The same things were measured in two ways. Each way mixes the same 13 hidden numbers, adds some noise and spreads widely along 7 directions of its own, which tell nothing about the thing.
Some things both ways: the first way, then the second way.
[-13  10 -13 -12 -14  18   3   9   6  26   6  -2   1  -3 -23  17   9  -1
   7  13 -12 -25]
[  3  15  17   2 -15  -2  12   9 -16  -9 -15 -21  -9  -3  -2 -20  13  -3
   7 -10  19 -12  -4  -6  -6   9  10 -14]

[ 10  14  -5  19  -4  19 -26 -13 -11  -8  -2 -13  -6 -22 -12   9   4  27
 -10 -18 -12 -16]
[  2  -7   9  15  -4  -7  -2   4   7 -12  -9  13  -9   6  -8   7   4 -11
  -8 -14   6  -8  -6  -2   5  -4  -1  10]

[  3  -5  11   4  10 -16   6   6  -3 -11  -3   4  -4   3  18   2   2 -19
   2  -5   1   1]
[  8  -5   3   0   7  10   1  -5   1   3  -1  -7   2   7   6  -4  10  -2
  13  13  11  -3   3  11   6   7  -1 -18]

[-11 -14   2  -2 -10  -1  15  11   0   3   9  -7  -2   5  12  -2   6 -12
  -2   3  -8  -8]
[-10   7   0  -2  -1   1  -2  -1   5   3   3   6   7   3   0   7   9  -1
  -7  -1  -9  -3  -3   5 -10   6   5   9]

[ 17 -13  14 -20   1 -19   6   9  20  -6   1   6   6  10  19   2 -22  13
  -3  -3  -3 -12]
[ -6   8   0  11   4  23   7  -2   1  -2   4 -12   4   7   3   6  11  -6
   3   4   3  -2 -10   7  -3   6  14 -14]

[ 10  23   9   9  13   2  -7  -6   4 -19 -16 -25  -6 -16 -10   1   1  -1
   5  -6  18   5]
[-26   9   9   1  -1  14   9  -6  -1 -14  -7   6  10   4  -1   2  13  10
 -16  -7   4  -2 -19  -7  -4  10  11   8]

[ -4  -2  -7   5  -7  -9   4 -12  -3  -2   2   3   2 -10  13  -2  -5 -10
   1   6   0  20]
[  2 -17  -6   2   8   5  -1   0   4 -10  -2   2  -3 -11  -9   4   0 -11
  -5 -14  -5   1 -11   1  -1   1   5   5]

[ -2  23  -7  -2  -2   3   4   0  11  -9  -5   1   1  -2 -22  12 -13   0
  -2  10  -6  -3]
[  5   6  11 -13   5  -3  -3   7   1   1  -1  -3   5  -2  -2  -1   0   8
  15  -9  -5  -8 -10  -3  -4  -4   3  -9]

[-11  -7  -5  16  -3  -1   6   0  -6  11   5  -2  -1  -4   5   3   7 -22
   4   4   4   1]
[ -5   5  -4 -23   0  -2  -7   4   3   4  10   8   1   5   5  -2 -10  10
  -1   1  -3   7   0   2  -5  -5  -8   9]

[  3  14  12  -7   4 -15 -11  10  -4 -28  -2   2   2  -7   2   0  -1   4
  -5  -7 -10   8]
[-11  -3   4  -2   3   0  12   2  11  -6   4  17   2   9   5  24  15  -8
 -15   6  -8   5  -4 -12 -11   5  23  15]

[ -5 -12   9  14  10  -7  15   2  18  17   9  -8   7   4  -1 -13  -6  -7
  -2  -1  16   2]
[ 10   0  13  13  -8  -4   2   7   7   1  -3  -1  -9  15  -4   1   0  -7
   6  -1   9 -12   7   6   7   3 -13  -6]

[ -7  -8  22  -2  -3  -3   8  22   5   9  10  -2  10   6   1  12  -3 -11
   4   2 -16  -8]
[ 12 -15  -4   0   2   1  -2   6   9   4   6   6  -9  -3 -16  13 -10 -17
   9 -15 -17   9  -4   6   2  -7  11   4]

[-21 -12   0  -9 -11   4  24  10   9  18   7  12  13  15  -4   1  10  -8
  17  12 -10 -18]
[  3  -3   0 -11   6  -5   2   3  -4 -11   3  -6  -3  -9   3  -4 -25   7
   2 -26   3  -8  -7  -6  -4  -4  -5   3]

[-20 -29  15 -15   0 -22  19  22  11  11  13   4  16  14   8  -8   4  -7
  12   3   9  -2]
[  2   1   2 -11  -5   4   8  21  -2  -4   1 -10  -6   2   4   8 -11   2
  -8   7   8   5  -3  -8 -19   1   4   0]

[  4 -22  16  11   2 -13   2   8  -4  -4   7   3   3  16  11  -4  -4  12
  -8 -19 -13 -17]
[ -4 -13  -5   9   6   9   4  11  15  -7   6   3   2  -2  -9  19  -4  -4
   3  -9 -18   1  -7  -1  -9   4  13  -5]

[ -4  25  -5   1 -10   7  -1  -7  -3  -3  -5 -13  -1 -35 -11  -3   0 -15
  -9   9   4  18]
[ -1 -13  -3 -15   4   6  -3  -5  12  -1  20   5   9  -3   1  17   1  -3
  -6  -2 -25   2 -18  -1 -12  -1  16  14]

[  6  -2   1  -6  -1  -6  -6   4   2 -15   2  10  -5   2   6   9   1  19
  -9 -13   0  11]
[ -5   0  -2 -13  -3  10   4   4   2   6   0  -5  13  -5   3   1  -3   0
  -2  13  -2  -1  -6   5  -2  -8   9 -13]

[-13 -10   4  -9 -22  -2  14  13   5   2  -2   5  11   7  -9   4  -6  -2
  12   8  -5  -6]
[ -7  27   3 -15  -2   0  -7   2  -6   4   6   1   2   5   5  -2  -5  11
  -1  -3   3  -1 -11  -9  -2  -5  10   8]

[  9  18  12  -8   4 -11 -17   7  -9 -34 -11  -6  -6  -7  -3  11   1  12
  -3 -12 -11   2]
[  5  11   1  -2  -2  -3   1  -3  -2   0   0   0  -5  -2   2  -7   2  -6
  14 -21   1  -3  -3   5   3  -6  -2  -6]

[ -2 -13  12   4   5 -16   6  14   1  -6   5  -4   4  10  10  -2   0  -6
   3  -4   1  -6]
[-11   8  -2 -10   0   9   5   7  -5   3   4 -11   7   1   4   3  -2   9
  -2   6  -2   2  -3   0 -17   7  11  -4]

[-10  -3 -15   5 -14  -3   3 -11  -7  -3  14  18   2   4   1 -14  -4   9
  -8  -8 -16  10]
[ 17 -23  10  13  -7  -3   4   4   4  -8  -7 -11  -3  -3  -4   4  -4  -7
   2   2   2 -15  -7  -2   1   7  -1 -16]

[-16  -2   7 -11 -12   9   7   4  -6   3   4 -12  -1  -3 -15  -4  17  14
  -2  -8 -12  -4]
[  0   7  13   9 -14   5  11  -3   0  -3  -2  -2  -5  13   3  -6  12  -1
  10  -2  14  -2   3   7   2  14   7  -7]

[13  5  2 -6  3 -7  4 -2  8 -2 -3  1  1  7  2 11 -6  8  6  0 -5 -4]
[  0 -11   3   4   9   6   3  13  11  -7  -2  -5  -3   6  -5  11  -1   0
  -7   8   5  -4   4  -5  -3   7  -6  -2]

[  8  -4  -4  -5  -5 -15  -8  -5   8  -5   2  28   1   5  23   7 -21  -2
  -2   5  -9   4]
[ 11  -7   6  12  -5  -6  -1   1   8  -4  -9   4 -10   8   6   2  11  -9
   5   6  23  -6   6  -4  14 -12  -3  -9]

[ 17  21   3 -18   1  -9   3   4  12  -5  -4  -3  -2   0   5  15 -23 -14
   2   6 -11  -1]
[ -6   5  17   8 -21  13   9  -2  -3 -12  -6  -5  -1   8  -7 -12  18  -1
  -7  -3   4  -4 -21   1   3  18   2  -5]

[ -6 -11  17 -26   6 -13  17  21  13   9   2   8   0  16  11   8   1 -17
   9   6  -8 -22]
[ -6   4   9  -5   3  19  21   5   0  -7   2 -13   3   5   8  11  11   6
  -3   9   0   8 -13  -8 -13  18   8 -12]

[  0   2   3   9  -4   8  -6   4  -2  14   5  -3  -1   2 -11   4   6   1
   7 -11  -2  -8]
[ -1   8 -10 -12  -4  -7 -20  -3  -5   7   5   5 -14   5  -7 -20   6  -6
  10 -14   2   6   9   9  11 -19  -8   9]

[  2  16  -4   3 -11   3  -4  -3  -8  -2  -5 -27  -2 -27   3   5  -2 -19
   4   8  -2   6]
[ -1  -2  17  30 -19   0   9   2  12  -9 -10  12  -3  15  -1  13  13  -5
 -12  12  15  -8  -4  -4   5  20   8   2]

[ 12   4  16  -9   7  -8   1  12   6 -18  -4  -2   0   6   4  11  -5  10
  -3 -10 -11 -11]
[  9  -1   9  -6  -5   2  -1   8   3   6   2 -15   6   0   3   4  -7   9
   2  15   2  -8  -7  -1  -7   5  -5 -13]

[ -1  10  -9  -6 -10  -2   1   2  -3  -6  -1  -7  -5  -4  -6  -3  -1  -5
   4  -1   0  -4]
[ -9  18   6  -9 -10  -6  -9   0  -2  -2   6   7  -3  17   6 -10   6   7
  -9  -6   5  -7  -3   2  -5  -5 -20  14]

[-11  11 -18 -19 -13  12   5 -12  -1  13   2   7  -6 -15  -4   0  13  -5
   7   5  -6   0]
[  9   2   5  -9   4  -1  -4  -5  -4  -2  -2  -4  -8   9  12  -6  21  -3
  -7  18  17  -1   0  -4   4   8 -14   2]

[-19 -21   4  -1 -24  -1  11   4 -17 -10   5   7  -1  12  -1  -9  11  12
   2 -12 -16   2]
[  0   2  -6   2   9   4   3  -4   9   4  11   6   3   3   2  16 -17   0
   7 -14 -14   1  -6   4   4  -2  -3  -3]

[  3  -7  13   1  -1 -20   1  18  -9 -26   3  -3   3  22  -4  11  -6  19
  -4 -16 -20  -7]
[  7   5  15  11 -16  -7   0  23   6   0 -13   3  -8  12 -10  -6   0   0
  14   0  15 -11  10   7   0   3  -1 -12]

[ -6  -6   3 -25 -11 -12   9  10   9  -3  13  14   7  16   7   4 -14   4
  11   2 -19   3]
[  4   9  12  17 -11   3  16  -2   5  -2  -4  15 -12  27   5  10  -1  -8
  -2   5  15   6   1   2  18   8 -11  -6]

Other things, the second way, with their names:
Q_149: [-11   8  10  -2  -8  -5   1   8   3 -10  -6  11  -4  11   0   2  16   0
 -16   6  11  -3  -2 -12  -6   4   8  16]
Q_390: [-14  16  -2  -8  -4  15   5  -1   3   0  10   5   4  18  13  -2   6   4
   2  10  10   5   1   5   0   0   9  -4]
Q_495: [-12   7   2   6  -6   7  10 -13  -1 -13   4  11  -6  10   3  -5   1 -13
  -9 -27   5   0  -9   7   8  -6  -2  12]
Q_660: [ -2  -8   1  17   7   6   4  -6   3 -11  -9   8  -9   0 -13   2  14 -19
  -2 -16   3  -1  -4   3  13   7  14   6]
Q_246: [ 12   2  -7  -5   8   2  -7  -6  -3   8   4  -6   0  -3   7  -2  -5  -1
  21  -9   2  -1  -2  10   6 -16  -6 -17]
Q_577: [  8 -12   1   7   8  -8  -5  -5   8  -3   0   9  -6   8   4   8 -10  -6
  -4  -3   8  -9   5   0  15  -8 -16   3]
Q_43: [-5  2  4  8 -2  6 12 -3  7 -1  5  1  0 10  3  8 -9 -2  1 -8  1 -4  2  6
  3  4 -2 -3]
Q_404: [ 10  -6  -2 -13  -3  -2   1   9  -1   0   5  -9  -2 -10   1   8 -10   0
  -2  -1 -10   5 -14  -9 -11  -3   2  -4]
Q_620: [  5  -5   8  -3 -16  -1   2   3  -3  -4   0 -13  -6   4   5  -6 -12  12
  -4   0  11  -1  -7  -4  -1  -1 -25  -7]
Q_700: [ -9   3  13  10  -9   4   4  -4  -3 -11 -17   6   1   2  -9 -10  37 -10
  -2  -7   3  -5 -14   3   2   6  11  -4]
Q_859: [-5  2  1  0  4 -1  4  1  4 -2 -4 15 -2 13  6  5 -9 -2 -5  0 12  1  5  1
 10 -9 -7  1]
Q_219: [  3   2   3  -4   7  -8  -5   6   8   1  -3   6   1  10  14   9   0   8
  -2  17  16  -8   6 -12   5  -8  -6  -5]
Q_277: [  5  13   0  -6  -5   1  -4   4  -7  11   1 -14   1  -2  -1  -8  -9   5
   9  -2  -3  -5  -3  10  -2   2 -12 -13]
Q_627: [ 11  -4   0 -17   8  -9 -16   7  -7  -5   0  -6 -13  -6 -10 -18  10 -11
  11 -20   0  -7  -1   4  -6 -11  -2   7]
Q_691: [ -4 -10   1  -4  -2   5   0  -8   0   2   6  -7   6   2   5   1 -20  10
  -4   0   5  -6  -3   7   1  -3  -7  -1]
Q_434: [  2  -4   1   7 -11   9  13  -4   2  -4   6 -16  -2   5  14  -2 -17   6
  10 -11  13  -3  -1   5   3 -12 -18 -22]
Q_366: [ -7   2  -1  12   2  16   2  -9  -4  -1  -7 -11   7  -2  -1  -3  17   4
   3   4   1  -2 -10   3   6  11   1 -20]
Q_322: [-14   7   0  -7   9  -1   1   1   5  -3  -2   6   4   1   5   7   7   6
  -7   1   5  -1   3  -9  -2   3   9  10]
Q_784: [  5 -25   7   4  -7   8   6  -3   1   0  -7 -14   2  -5 -11  -3   3  -4
   6   4   3  -1  -1   7   5   3  11 -15]
Q_401: [  6   1  13  -3  -4  -8  10   3  -5  -2  -4 -11  -1  -4   3   0 -13  -6
  -8 -14   2 -17  -2   3 -10   4 -13   3]
Q_395: [ 10 -10  -2   9  -1 -13 -11   2  10   0   3   5 -10   0  -6   6  -8 -15
   2 -18  -2 -11   6   4   5 -18 -10   8]
Q_636: [ -9  13  -2   3  -5  -2  -7 -13   1  -1   4  21 -11  16  -4 -16   4  -8
  16 -30   5   2   6  16  20 -16  -2   7]
Q_723: [  4  -7   7  -3   0  -1   4  12  -2   1  -6 -19   1  -8  -5  10   0   0
  -7  10  -1  -7  -4 -12 -13   7  13  -5]
Q_680: [ -1  17   5  -7 -11 -11  -9  20  -1  -8  -8   7 -12   8   4 -11  13   0
  -2   3  20  -4   4  -9  -8  -4   1   8]
Q_725: [  4   2   0  -1 -13  10   7   1   0   1  13 -13  -5   5   0  -6 -26  -3
   8 -14  -1  -2  -3  11   2  -1  -4  -8]
Q_112: [  9 -11  -2  -3   3   5  -3  -9   9   1   9   3   5  -3   4   4  -8  -6
   5  -4  -5  -5  -9  10   5  -2   0  -2]
Q_30: [  2   4 -10 -14   6  -2 -22   3  -1   8   7  -9  -1  -8  -7  -6   9   0
   3  -1 -12  -3  -3   0  -4  -8   0   4]
Q_209: [ -1  -9 -12 -16  14   8  -8   3   0   1  -2  -4   4 -18 -10  -6  -2   7
  13  -7 -11   9  -7   2   2  -1   8  -8]
Q_622: [ -7   7  10  -7 -11   8   9   3  -4  -7  -5  -8  11   1   9 -13   2   7
  -6  12  12 -13 -10  -1   0   9   4 -15]
Q_453: [  1  23  10   1 -21  -7   5  -4 -16   2 -11 -12  -5  -7  -2 -16  11   3
   5 -18   1  -1 -15  -5   4   1  -6 -11]
Q_464: [  0   7   1   0   2  -6 -12  -5  -6   4  -2   9 -11   6 -13  -5  16  -9
   4 -14  -3   3   2   9   1   7   6  17]
Q_378: [ 10 -11  10  13 -10  -1   6   2   8  -5   1  -5  -7   9   4   8 -11   5
   0   5  11  -5  -2  -6   7   8 -10  -8]
Q_305: [ -2  -3  -2   1   5  -2   4   0   4  -3  -2   7   2  -1  -1  12  -9   1
  -5 -10  -9   0  -7  -3   0  -1  -7  -1]
Q_394: [  5  -7   2   5   3  -6  -8   8   1   8  -6 -17   0  -7   3  20  11  14
  -1  19   6   0   3 -16 -16   2   8  -3]
Q_516: [  9  10   5 -13  -4  -3  -3  16  -1  -1  -1  -6  -2   1   4 -10 -11   5
  11  -4   8  -8  -3   3  -6  -6 -11 -11]
Q_158: [ -2   1  -4 -15  16  -1  -7   7  -6   6  -5   2   3  -2  -5   4  12 -10
  -4   3  -8   0   1   7 -15  -5   7   6]
Q_88: [ 17  -4  -1  -8  -2 -10 -18   3  -7  10   0 -15 -10  -4  -4 -11   2   0
  11   6   7  -4   7  -1   6  -6  -4  -6]
Q_702: [ -6  -1   7  10  -8  -5   0   1   0  -6 -13   6  -9   6  -5   0  12  -9
 -11  -4  18  -3   4  -2   5  -6   4  11]
Q_650: [  6 -15  -2   7   8   0  -2   8  10  -4  -1   2  -2  -4  -8  18  -4 -11
  -6   0  -8  -3  -7  -7   2  -4   8  -1]
Q_353: [ 10  -4   0  -5   4  -4   0  16   3  -1  -2  -5  -7   1   1   5 -19   2
   5  -5   7  -2   5   1  -5 -10 -17  -7]
Q_646: [-10  10   7  13  -5  18  16 -11  -9   1   4 -11  -5  20   2   5  -6   2
  -6  -5   8   5  -3  10   2  12  -9  -4]
Q_552: [  6 -13   4  14  -1   7  11   7  11  -9  -1  -7  -5  -2  -6  12   7  -9
   0  -2  -5  -2  -5  -3  -4  16   6  -7]
Q_755: [ -6  15  10 -18   0   0   4  -4  -2  10   4   3   4  14  11   7  14   8
  -8  26   5   6   0  -9  -3  14  12   8]
Q_707: [ 16   1   8   1   0   2   6  10   4   2   2 -12  -2   7   7  -1  -2  -6
  13   7   7 -13   4   8  -4   8  -5 -19]
Q_108: [-12   8  13  20 -18   4  12   7   3 -12  -6   3 -13  14 -12  -5  12 -12
 -10  -7  11  -6   4   0   2  26  15  12]

Some of these things the first way, each followed by its name:
[ -3 -11  15  -2   3  -5  10   5   1  11   3  -8   1   1   5  -2   9  -3
  -1  -7  -4  -9] : Q_552
[ -8  -3  12   0  -2   5  10   1   6  -3  13 -12   9   5  -7  -9  -2  19
  -3  -9 -18  -4] : Q_464
[ -5   9  15  -7  -1  -5 -10  11  -5 -20  -2  -4  -9   8  -6   2   0   1
   5 -13 -10   3] : Q_453
[  5   1 -20   2  -3  -1  -4  -7  13  13  10   9   3   0   7  18 -17   1
   1  16  -9 -11] : Q_353
[ -7  -2  -3  16 -10  -7   2   0  -4   0   2   3   2   2   0  -2  -9 -18
   6   5   3  13] : Q_636
[  9  -7   0  17   1  -4   2  -4   7  12   3   4   0   1  11   0 -12  -9
  -4  -2   1  -5] : Q_30
[-11 -22  37  -3  14  -6  19  18  11  -1  13   7   5  29   6 -14  12  11
  -1 -22  -2   2] : Q_784
[ -5   5 -11  -1 -10  -7  -4   1  -8 -16   1   8   0   0  -1   5   2   1
  10   0   0  15] : Q_859
[-10   0   6  -7 -14   3   7   5  -8   4   1   0   2   3  -4  -2   8  -6
  13  -4 -14  -6] : Q_378
[-14  12  -3   5  -9  18   6  -3  -3   3  -1 -22  -1 -18 -17 -10  20  -6
  11   0  15  11] : Q_691
[ 12 -12   5  15   0 -16  -7  -2  -2 -17   6  23   4  11  18   6 -17  16
 -12  -9 -20  -1] : Q_723
[  5  -5   2   3 -15   2   5   3  -6  14   5 -10   6  -1  -2  13   2   7
   2   1 -20  -8] : Q_108
[ -9 -17  -6  -9 -15   5   6   6  -5  -6  14  20  -2  13   9   7  11  24
 -10  -3 -31 -15] : Q_401
[-15 -21   7 -17  -8   1  27   7  17  16  11  10   9   6  15  -6   3  -3
  -2   4  -5  -3] : Q_112
[  0   1  15   1  -5  -1 -14   0 -10 -25  -3 -10  -4   0   4  -4   1  16
   2 -13 -17 -10] : Q_394
[ -1  29   4 -12   2  -5  -5  12  -8 -22  -9 -18 -12 -10  -9   6   3 -24
   6  -1   4   6] : Q_700
[  7 -14  -9  18  -6  -5  -1  -9   3   8   8  11  -1   1  21   7 -15  -3
 -10   7 -10  -3] : Q_43
[ 25  18  -2  17   2  -7 -28  -1 -20 -34  -7  -9 -13 -10   6  24  -6  10
  -7 -17 -18  -4] : Q_277
[  9  26  14  -6   3  -8 -10   9 -14 -37 -22 -15  -5 -10  -8  15  14   0
  13  -5  -1   9] : Q_322
[ 15   7   3   8   7 -14 -12  -3   0 -19  -4   2   1  -4   8   6 -11   8
  -6  -7  -4   4] : Q_149
[ 33  47   8   3  23 -17 -17  -2   6 -34 -18 -13  -2  -9   3  32 -23 -14
   9   5  -5  16] : Q_209
[-12   8 -10  -6 -19  10   2 -14  -2  -1   9   7   5   0 -24 -13   2  32
   0 -11 -11  19] : Q_88
